There are 3 ways to turn a row about zero (a turn may also mirror it). The second row of each pair is the first, turned, with some noise. The first 27 pairs use one turn. New pairs use 3 turns, one after the other, and a turn may come again.
Known pairs, each followed by its turns in order:
[ -9  -5 -13  14  -3   0  20   2]
[ -5  -6   7 -18  -9  16  -3 -13]
sulub

[ -1 -23   1  15   0 -14  -5  -3]
[ -9 -13  -3 -12  -4  -8  21   1]
sulub

[-5 -4 -9 -8 -2  1  2 -7]
[-3 -5  1 -4  4  5 -6 10]
tok

[ 3  4 24  2  1  8  1  4]
[ 3 -8 -8 17  5 10  3 12]
sulub

[  3   2 -14   1  -1  -1  16 -25]
[ -7 -24  13  -1   6  16   4   3]
tok

[  6  -3  -2  15 -11  -1 -11   8]
[ -3   0  -4   4 -11 -22   3   1]
loso

[ 0 15  6  6  5  1  9  1]
[  6   1   3   9 -11  12  -5   5]
sulub

[ -1   4  -9   2   1 -16 -24   0]
[  6  10  12  -1 -21   1 -11   6]
tok

[ -8  -8  25  -2  11 -25   6  -2]
[  4 -27 -15   5   0  16  -1 -19]
loso

[-21  -6  -8 -13  -4   1  15   1]
[  1   4  20 -16  13  11  -4  -2]
sulub

[ -1 -15  -8   2   0   4  -7  -2]
[-13   0  -3  -4  -6   1 -13  -1]
tok

[14  1 -6 -9 -3  7 -1 -2]
[-9 11  4 -8  9 -3  5  1]
loso

[ 1 -1 -4 -6  6 22 22  0]
[-8 -1 26 -3  6 12  4 12]
loso

[-2 10  2 -8 -3 -2  0 17]
[ 14   4  -6  -2  -1 -13   3   7]
tok

[  8   2  -4 -20  -6   9   1   9]
[-12   9   8  -3  18  -3  -7  -2]
loso

[-8  4 10 24  2  3 -8 13]
[ -3  -4  -2  17 -24  -6  -3   0]
loso

[ 8  3  8 -1  9 21  0 -1]
[-14  10   8  10   1   8  11   3]
loso

[ -2 -19   5  -2  15 -17  -6  -9]
[  4 -17 -24  -1   7   8   8   4]
loso

[-25  -1  -3  23   0 -10  -3   5]
[  1  15   9 -27  -2   8  -2 -15]
tok

[17  1 -3 -1  6  1  2 -4]
[ -4 -10   0  10  -9  -1   7   1]
tok

[  2  14 -22  -1  -1   2   1   2]
[  0  16   5 -13  -4  -2  -9   9]
loso

[  1  -2  11   2   7  -1 -16 -24]
[-16   4  -9   2  -3 -12   2  22]
sulub

[-1  5  1 -9  6  9  6 -1]
[-2 -2 -2  3  9 -4  7  9]
tok

[  0   5 -15  -1  -6   0   5  -1]
[  2   2   5  -7  -4  -2 -10 -10]
sulub

[  0  -4  -1   1  -7 -14   5  11]
[  9 -11   9  -4  -2  -3   9  -7]
sulub

[-4 -3 -9 -7 -8  8 -7 -2]
[ -4  -3   2  -3   4  -7 -14   7]
tok

[-13   1  17   7  -3   0   8  -6]
[  0 -10   3  -3  -2  12   0  17]
sulub

New pairs, each followed by its turns in order:
[ -4  -3  -1  -3   0 -21   1 -11]
[-19   0  -4  -7   1 -10   7   6]
sulub loso sulub

[  5  -7 -12  -9  14   9   2   1]
[  3  12   7   7   9 -13  -5  -7]
tok tok sulub

[-7 -9 10  0 -9 -9  6  0]
[  5  12  -5 -10   3   7  -4  -8]
tok tok tok

[ -1   3   0   8   4   3   4 -13]
[-2 -5  6  5  3  4  6 13]
loso loso sulub

[ -4  11   5   2  -5 -25  -2  -8]
[  3   0 -10  -1 -12 -10   5  22]
tok sulub loso

[-14  17  25   3  -8  -5 -20   1]
[ 25  -6 -14   9   9   2 -22  -4]
sulub loso loso

[ 16   2  -4  -7  23 -10   4 -24]
[-11  -3  12   2  -4  23   5  26]
tok tok tok

[  4 -12  -4   0   2 -17  -5 -13]
[-10 -10   0   8  -2 -17   4   8]
sulub tok tok

[ -4   1   2  -1   7 -25   5   4]
[ -4   5   0 -13  -5   4  19  12]
sulub tok loso

[ -1 -19  -2   6 -15   3   6   4]
[  2  -5  -3  -7 -13 -13  15   9]
tok loso tok

[  0   1  -3  -5   0 -22  -1   2]
[-20  -4   5  -5   4  -5  -2   5]
sulub loso sulub

[-25   6 -15  -3 -12  -6  12  -2]
[-10  -1  -9  -4 -32  -8  -4   5]
sulub tok loso

[-12 -13  -3  -4   0   4   7 -10]
[-6 14  5  0 -7 14 -6  1]
tok sulub loso

[-13  -4   4  -7 -14  -9  19 -24]
[-24 -14  10 -11 -11  17  -2   8]
sulub sulub loso

[  2   2 -16   3  16   6   4  -6]
[ 7  6 -9 -1 -4  0  9 19]
loso loso sulub

[-2  4 25 12  2  3 -1 -3]
[  3  -6   2  -5  -5  15 -13  18]
sulub tok tok

[-15   6  15   5  11  -4  -8   0]
[ -1  -9  -6 -24   6   2  -1   0]
sulub tok loso

[  0  -3 -10   2   0 -16   2  -1]
[  1  -1 -17  -1  -4  -3   1   8]
tok tok loso

[  5 -17  16  14  -3   5   1 -10]
[-13   4 -10   2  21  10 -11  -4]
loso sulub tok

[ -6  -3   0   7  10 -17  -4  11]
[-2  5 -6 15 14 12 -1  3]
sulub loso tok

[  1  18 -10  -3   4   3  -4  -9]
[  7  15   1   4  -5   9   4 -14]
loso loso loso

[  4 -19  -4   2 -11  -4   3   1]
[-15  -4   0   0   6   4   2  15]
sulub loso loso

[ 1  3 10 -2 -4 25 -1  8]
[  7 -10  -6   6  21 -15   1  -2]
tok tok tok

[  0 -14  -1   5 -24 -25   5   2]
[  5  -4 -28 -17  11   5  -7 -13]
loso tok sulub

[15  3  1 -4  5  3 -1 15]
[  3   9   0   9   4 -12  11  11]
loso tok tok

[ 5 25  4 -3 10 -2 -1  5]
[  4  10   2   2 -16 -18  -6  11]
loso sulub tok

[ -9   3 -16  -7  -1   4  -1  -2]
[-4 -5 16  2  2 -7  6  6]
sulub loso tok

[-6 18 -5 -4 19 18 10  0]
[ -9  24  -3  -7  -6 -17  -8  10]
sulub sulub loso

[-3 22  1  2 -2 -8 -3 -6]
[ -5 -15 -11   9  -7  -1  10  -4]
loso tok loso

